The rows are grouped in 4 different ways at once. Each group adds its own fixed numbers to the row, and there is some noise. The rows also spread widely along 12 directions, which tell nothing about the answers.
In the rows, zero is written as 100.
Some rows, each with its group in each grouping after it:
98	96	110	101	118	119	95	102	99	125	90	126	83	105	88	86	124	118	98	89	93	97	110	85	99	109	98	110	105	108	101	119 -> kezuz H (3) k_126
102	89	89	114	124	98	90	97	96	59	121	99	91	112	110	94	78	112	96	89	103	87	123	107	107	88	127	118	99	94	108	117 -> Takof X (4) k_47
102	95	98	78	115	91	96	119	134	117	141	87	86	129	103	93	80	135	100	124	86	85	109	99	107	110	98	113	102	135	128	92 -> kezuz F (3) k_698
108	95	89	97	66	100	97	129	127	114	125	132	127	123	102	82	99	99	117	84	88	92	75	96	139	104	102	95	95	110	74	92 -> Bagad X (2) k_698
86	89	91	103	128	115	98	95	117	92	125	104	93	121	112	81	97	124	117	107	110	112	109	78	94	89	103	86	132	126	92	120 -> Bagad E (1) k_126
91	101	95	124	87	106	88	104	107	104	108	122	125	134	71	97	107	125	98	104	107	105	113	100	87	96	103	94	78	93	86	118 -> vudo T (0) k_838
104	95	94	114	85	97	98	106	99	100	99	113	101	100	108	90	108	97	121	67	89	91	90	103	107	90	96	95	109	102	87	108 -> dalu H (2) k_47
90	112	95	80	134	101	111	106	87	99	104	104	76	82	114	98	71	92	108	109	107	109	98	104	99	95	73	94	130	117	109	107 -> Vulaz T (1) k_838
90	96	99	79	77	130	98	103	83	115	77	103	105	83	91	98	97	55	127	105	96	123	93	93	99	80	104	110	106	102	87	122 -> Vulaz E (0) k_838
93	108	104	89	107	126	104	111	70	89	82	101	102	74	125	97	71	74	91	99	114	96	97	104	93	90	93	117	108	98	93	99 -> Takof F (4) k_838
103	104	91	89	85	75	104	98	94	105	110	82	91	98	89	122	80	79	120	119	87	118	94	120	88	90	81	88	107	105	122	103 -> dalu F (1) k_47
114	100	97	96	101	115	98	125	102	94	101	104	79	101	129	94	86	97	139	84	91	111	90	105	111	68	109	114	112	94	87	105 -> vudo X (3) k_838
107	88	101	105	84	84	90	93	115	105	103	91	128	115	70	105	119	112	106	103	99	92	104	98	95	114	111	96	85	98	94	88 -> Vulaz E (1) k_838
99	120	104	112	110	65	100	117	126	124	123	94	91	114	116	143	90	145	79	114	101	98	122	99	80	119	79	82	89	99	129	89 -> dalu E (3) k_838
116	88	115	104	103	96	97	101	120	108	94	114	107	108	102	91	130	114	106	102	111	112	85	88	98	100	78	79	121	92	94	84 -> Bagad F (0) k_47
105	108	85	113	106	76	104	124	105	90	136	101	93	127	85	101	68	135	101	107	78	82	105	138	108	104	92	105	82	106	118	95 -> kezuz X (2) k_838
82	89	91	100	95	97	90	82	111	114	110	95	125	106	94	99	108	94	98	106	119	105	118	81	89	105	108	88	106	118	96	111 -> Vulaz E (2) k_838
131	116	105	59	85	81	93	130	120	118	98	108	93	94	105	124	86	71	91	134	106	107	82	92	124	117	90	121	82	78	120	67 -> Vulaz T (3) k_47
97	90	98	83	104	146	88	101	92	77	84	103	111	108	91	75	88	85	107	123	114	107	107	86	102	77	111	129	93	96	88	105 -> dalu X (4) k_698
101	98	108	89	83	103	99	105	101	131	89	109	115	96	83	101	112	93	100	110	95	99	92	98	97	112	91	103	93	103	102	89 -> Vulaz F (2) k_838
101	114	106	97	113	78	96	113	112	104	107	110	100	91	117	119	95	103	69	109	112	90	111	92	100	119	86	98	95	95	116	82 -> Bagad T (2) k_47
95	104	92	132	105	100	103	92	66	85	91	115	102	91	104	104	95	96	98	68	116	116	101	106	84	92	83	73	118	86	89	115 -> Takof E (3) k_126
110	114	104	110	111	87	92	105	82	86	87	97	95	81	97	128	90	93	80	90	110	92	117	112	89	102	102	113	82	70	112	88 -> Vulaz T (3) k_838
89	110	98	76	83	106	99	117	108	107	116	91	111	117	90	92	78	105	100	139	88	93	101	100	94	110	91	118	82	123	108	92 -> vudo X (1) k_47
102	111	90	113	104	90	103	127	105	94	127	119	92	116	107	111	81	121	102	80	82	78	106	103	114	108	111	99	81	96	100	108 -> Vulaz E (1) k_47
110	71	93	77	71	98	77	85	119	98	107	97	124	111	72	85	113	75	123	109	93	103	92	94	123	93	131	124	105	109	95	106 -> Bagad T (4) k_47
99	98	86	102	106	71	90	98	103	114	124	109	84	107	80	120	91	101	96	92	88	102	123	114	111	107	114	98	95	105	121	127 -> kezuz T (3) k_838
81	96	105	64	80	114	103	109	121	149	109	80	86	113	100	96	99	112	151	135	71	120	87	89	79	88	80	111	126	150	123	123 -> Takof H (4) k_47
99	91	104	91	95	131	90	92	83	99	74	94	97	85	111	91	105	72	119	100	112	116	98	80	79	75	99	111	118	97	92	110 -> dalu F (3) k_47
101	111	117	79	108	107	106	122	81	121	79	110	65	69	101	117	93	87	105	101	62	97	97	120	108	100	87	126	104	100	120	108 -> Bagad T (0) k_838
94	119	101	69	83	108	108	129	103	123	107	89	98	92	126	95	67	98	117	121	93	107	72	104	95	97	53	104	120	130	103	82 -> dalu X (3) k_838
101	111	100	95	100	94	106	117	105	127	112	114	85	122	85	104	91	133	111	121	81	113	87	108	87	111	67	96	107	112	124	103 -> Takof T (3) k_126
89	91	89	107	91	77	91	88	115	123	124	117	120	115	75	101	112	111	96	88	101	93	111	98	106	118	102	84	101	117	101	114 -> Vulaz T (2) k_838
85	103	90	122	107	76	92	81	91	114	112	105	89	97	89	127	102	110	100	79	97	111	129	108	82	96	98	81	110	104	118	135 -> dalu T (3) k_838
134	107	120	93	142	72	100	111	95	91	76	92	59	59	127	147	101	88	76	89	101	91	124	107	113	108	104	111	95	59	132	71 -> Vulaz E (3) k_698

New rows, each followed by its group in each grouping:
122	90	100	109	68	76	85	106	117	104	109	96	128	124	72	108	109	117	97	108	93	94	95	109	101	118	109	111	70	84	102	78 -> Takof X (3) k_838
104	97	109	92	109	123	89	118	113	90	94	101	106	92	126	87	101	91	90	86	115	78	114	75	111	97	116	123	92	99	83	93 -> Vulaz H (0) k_698
93	113	92	89	97	61	100	118	126	124	142	98	95	118	93	123	74	116	86	118	91	98	114	116	107	117	86	92	93	124	126	109 -> kezuz T (0) k_838
113	85	109	92	83	93	97	95	92	106	84	97	117	83	78	98	116	79	105	94	86	95	87	113	107	110	102	104	103	94	91	83 -> Bagad F (1) k_838
82	101	94	121	111	88	99	86	107	122	105	112	93	103	113	109	119	111	114	84	115	123	113	84	76	89	75	59	130	112	104	127 -> dalu H (2) k_47
95	115	101	102	94	93	111	108	88	103	105	86	99	97	106	111	84	96	107	103	95	107	100	116	83	94	78	91	107	109	103	96 -> vudo F (1) k_126
113	84	112	111	109	103	92	83	86	77	77	99	105	75	114	99	115	80	94	67	116	96	113	97	106	95	118	113	112	83	87	101 -> Takof X (4) k_126
117	83	118	97	105	108	96	98	99	101	75	92	96	87	113	104	114	95	120	95	104	106	96	99	94	84	109	112	116	88	95	94 -> Takof F (4) k_838
119	106	101	77	112	106	105	131	112	94	109	90	70	102	119	96	78	101	127	108	81	87	90	105	114	92	105	131	102	108	109	90 -> Vulaz H (1) k_126
120	91	125	80	95	98	94	100	98	117	61	87	83	74	89	130	122	70	112	117	88	118	111	99	92	91	106	119	93	79	121	102 -> Takof T (0) k_698
100	107	88	92	93	99	106	111	79	109	106	120	89	101	82	95	82	98	113	96	77	103	81	115	110	103	79	97	106	101	110	105 -> Vulaz E (3) k_47
104	93	95	112	118	116	96	105	102	67	113	94	99	117	114	81	85	119	112	85	109	90	108	101	102	80	114	110	114	106	87	105 -> kezuz E (4) k_126
100	93	92	108	120	105	104	113	93	90	119	101	74	100	137	89	75	115	121	69	91	93	94	111	101	80	103	102	130	114	98	115 -> Takof F (3) k_838
93	94	90	84	92	142	99	97	82	81	90	92	106	113	80	60	86	86	147	122	100	124	81	101	83	64	90	113	123	118	81	112 -> vudo T (1) k_126
118	81	102	99	138	111	95	101	99	71	97	131	86	115	93	61	102	123	99	107	111	100	89	97	114	99	88	103	120	91	99	98 -> Takof T (0) k_47
114	90	101	94	96	72	92	98	125	106	114	91	120	106	99	112	107	96	94	104	117	96	105	93	106	114	108	92	98	99	100	80 -> Vulaz F (1) k_838
102	112	95	88	106	99	108	122	91	98	105	98	80	91	111	101	72	91	120	97	91	102	95	119	103	82	80	102	113	113	108	99 -> kezuz T (2) k_698
83	101	75	118	122	88	97	95	98	71	136	82	97	124	98	95	63	122	87	116	111	94	128	112	78	97	100	104	100	118	121	113 -> Takof H (2) k_126
115	108	96	118	79	88	89	115	96	102	103	113	100	111	93	129	96	94	95	91	93	98	107	105	99	96	114	106	67	66	107	103 -> dalu F (3) k_47
103	116	95	115	115	88	101	114	87	90	108	99	91	101	99	108	78	120	92	90	100	89	104	121	89	103	80	101	95	92	112	89 -> Vulaz H (3) k_838
80	90	99	90	62	119	87	94	107	139	99	115	139	112	57	86	124	91	103	103	87	89	105	79	99	114	111	111	79	124	91	117 -> Vulaz T (2) k_698
105	101	108	123	103	94	88	94	107	84	91	77	121	98	107	125	112	101	99	104	132	112	121	92	62	86	108	87	95	76	91	86 -> Bagad F (1) k_838
101	90	95	97	98	112	93	110	122	119	113	121	109	116	109	82	109	118	116	83	103	97	89	76	115	103	106	95	115	113	80	105 -> Vulaz E (3) k_838
87	98	96	87	113	145	97	113	85	99	90	126	92	92	119	83	86	75	108	98	107	104	108	76	111	90	124	121	98	103	79	133 -> Takof X (1) k_838
118	96	113	79	95	118	99	118	113	119	91	121	95	91	125	100	109	78	113	83	101	97	89	80	131	96	119	120	109	95	87	102 -> Vulaz F (4) k_126
106	108	111	114	87	111	94	102	82	101	77	97	113	102	83	111	107	99	87	109	106	105	110	103	72	98	94	112	79	77	102	87 -> vudo F (3) k_126
111	86	92	139	141	124	90	88	87	71	89	153	80	105	120	76	123	110	117	41	132	119	105	76	110	68	108	76	139	72	67	134 -> dalu T (3) k_126
87	94	94	74	98	102	105	110	93	121	113	104	80	87	117	96	77	77	105	101	71	88	101	103	113	106	108	121	110	129	120	122 -> Takof F (2) k_47
99	95	104	76	103	122	106	116	98	108	106	105	95	108	93	65	89	115	108	117	76	75	81	103	105	108	85	127	105	125	111	85 -> Vulaz F (2) k_47
87	95	90	119	99	82	93	81	101	93	120	96	128	113	88	90	101	117	87	89	118	102	115	101	88	105	82	73	111	115	97	98 -> vudo X (3) k_698
103	117	105	92	67	134	94	125	85	118	72	120	99	95	94	112	99	73	115	111	89	114	92	88	94	86	98	124	73	75	95	109 -> dalu X (3) k_47
102	94	93	106	108	103	89	99	89	59	100	69	103	90	107	100	79	87	103	108	105	95	118	117	88	79	117	125	96	94	104	89 -> Bagad X (2) k_838
107	111	118	70	96	116	100	124	106	106	92	69	89	99	99	104	84	109	113	133	83	89	100	109	84	93	91	146	95	117	119	82 -> kezuz T (4) k_126
98	83	91	111	96	93	79	81	89	79	96	92	107	95	72	113	104	75	101	97	98	106	130	111	97	84	135	117	90	85	103	124 -> Bagad T (0) k_838
95	85	101	90	98	127	92	98	103	110	93	104	92	94	115	72	113	93	124	78	96	100	94	78	103	90	103	114	130	123	85	116 -> dalu H (3) k_126
84	104	90	89	119	100	98	103	117	112	122	117	96	111	118	113	80	102	87	112	119	111	123	77	108	99	98	81	109	113	107	123 -> dalu E (4) k_698
114	109	104	93	117	83	103	128	125	106	118	128	85	111	122	100	95	122	97	94	96	85	97	93	124	112	93	95	102	103	100	93 -> vudo T (1) k_47
97	92	90	127	116	108	97	89	69	94	81	130	82	104	63	98	113	98	115	86	86	113	118	123	96	78	112	98	92	76	101	134 -> vudo H (2) k_838
99	116	102	98	78	76	106	104	84	111	96	109	124	72	106	118	89	74	86	69	108	97	89	117	114	114	72	82	105	98	90	87 -> Vulaz X (4) k_838
98	94	100	107	138	117	103	96	70	88	78	116	68	96	85	85	100	109	103	111	91	105	107	109	85	92	88	111	107	90	121	115 -> Takof H (2) k_47
79	92	96	101	74	130	89	85	82	109	85	97	108	83	107	113	104	51	125	81	106	125	122	81	88	69	136	116	105	104	85	155 -> Takof X (4) k_126
90	95	98	90	87	112	102	114	111	116	117	119	119	124	89	77	94	126	102	96	77	76	95	100	120	112	101	106	95	128	91	103 -> vudo E (4) k_698
61	96	104	77	108	138	104	110	102	145	110	146	108	106	94	56	104	124	79	95	82	70	99	72	120	137	88	107	110	154	87	126 -> Vulaz E (0) k_838
90	100	101	113	65	109	87	94	99	122	94	105	142	114	80	97	116	106	96	99	115	104	97	87	73	104	89	89	90	101	81	97 -> dalu F (3) k_838
103	110	105	65	54	113	86	112	137	141	96	113	143	114	97	119	109	61	95	145	138	131	95	54	107	111	104	107	77	94	87	91 -> Vulaz X (4) k_126
108	87	108	85	85	108	81	102	99	99	91	97	102	88	101	96	110	81	90	89	82	73	121	91	118	109	141	147	75	97	100	100 -> vudo X (3) k_47
120	82	106	97	76	78	97	97	101	127	92	107	96	96	75	107	125	98	127	85	67	109	82	117	114	108	99	101	108	95	106	102 -> Takof X (3) k_838
103	107	101	94	92	104	98	115	103	111	99	123	102	93	107	110	104	79	106	87	101	106	97	88	113	101	107	100	99	96	86	108 -> Bagad T (1) k_126
104	109	98	86	109	85	104	111	83	97	111	80	82	92	84	119	64	97	86	118	79	87	111	128	96	104	88	120	88	100	140	87 -> Vulaz F (3) k_698
99	120	100	105	117	117	110	127	79	87	97	136	95	101	104	92	73	117	80	90	97	77	93	108	114	109	83	108	89	87	99	93 -> Vulaz E (4) k_47
88	119	100	103	148	121	107	134	85	84	117	126	76	101	116	85	64	138	77	83	84	52	117	108	113	114	103	129	85	111	102	109 -> Vulaz T (1) k_838
120	104	116	91	78	88	98	124	133	144	91	109	101	92	125	138	124	80	129	98	103	125	87	80	106	93	104	83	104	84	89	93 -> Bagad F (1) k_838
99	101	92	99	127	91	110	97	79	91	110	102	67	85	102	110	78	82	111	93	86	114	106	122	104	86	94	93	126	103	117	119 -> Bagad F (1) k_126
109	97	84	112	99	75	91	96	106	98	122	120	104	124	82	110	94	105	84	107	110	116	110	102	112	115	102	89	91	86	111	108 -> Takof X (3) k_126
104	97	102	118	104	123	91	99	75	88	77	119	99	94	94	98	108	94	98	80	108	104	110	91	88	91	114	116	93	77	90	116 -> Takof T (3) k_126
94	102	114	90	89	106	95	101	100	109	94	98	117	86	101	104	104	92	78	99	96	84	109	96	104	119	100	123	94	111	101	91 -> Bagad X (4) k_126
79	125	97	96	93	98	112	124	78	110	109	107	104	92	99	101	62	110	84	89	76	73	99	133	102	115	73	111	90	123	105	99 -> vudo H (4) k_838
105	97	95	110	142	110	96	111	108	76	117	124	89	113	124	86	87	126	96	81	119	89	112	92	121	90	113	105	111	93	91	109 -> Vulaz X (4) k_838
120	79	102	101	112	77	86	88	121	99	98	110	95	91	113	110	125	85	110	74	114	103	110	86	123	98	124	89	117	88	88	107 -> dalu T (1) k_838
109	120	117	96	84	75	110	118	90	122	91	87	104	75	106	138	89	97	92	88	86	84	93	127	94	111	75	103	92	92	115	76 -> Vulaz F (4) k_838
118	106	92	103	130	72	103	115	89	87	116	104	63	96	102	109	72	113	105	85	84	95	101	137	115	94	88	102	114	96	121	99 -> kezuz T (3) k_838
63	98	106	77	83	118	94	95	118	146	108	75	96	91	118	105	111	90	119	103	84	97	127	65	78	101	113	116	113	158	105	140 -> dalu H (1) k_126
103	95	92	96	100	135	91	112	100	84	99	93	101	129	74	76	91	109	121	132	95	98	104	97	85	82	114	140	81	100	104	101 -> Vulaz H (2) k_126
99	97	110	127	114	92	94	92	78	78	99	73	88	87	98	105	106	132	101	62	73	67	125	120	76	96	102	121	100	103	118	99 -> Vulaz X (3) k_47
131	84	106	93	138	91	91	104	109	78	98	113	76	114	84	93	101	121	100	113	92	92	108	119	126	97	119	127	97	79	116	92 -> vudo T (4) k_838
100	82	90	104	109	97	87	96	123	107	128	107	105	133	84	88	104	129	107	111	100	106	106	93	98	100	109	97	110	111	106	109 -> Bagad F (3) k_838
104	102	90	103	64	73	94	108	108	113	119	83	102	105	97	126	86	94	125	91	79	108	99	119	99	90	101	101	96	105	108	107 -> dalu X (3) k_838
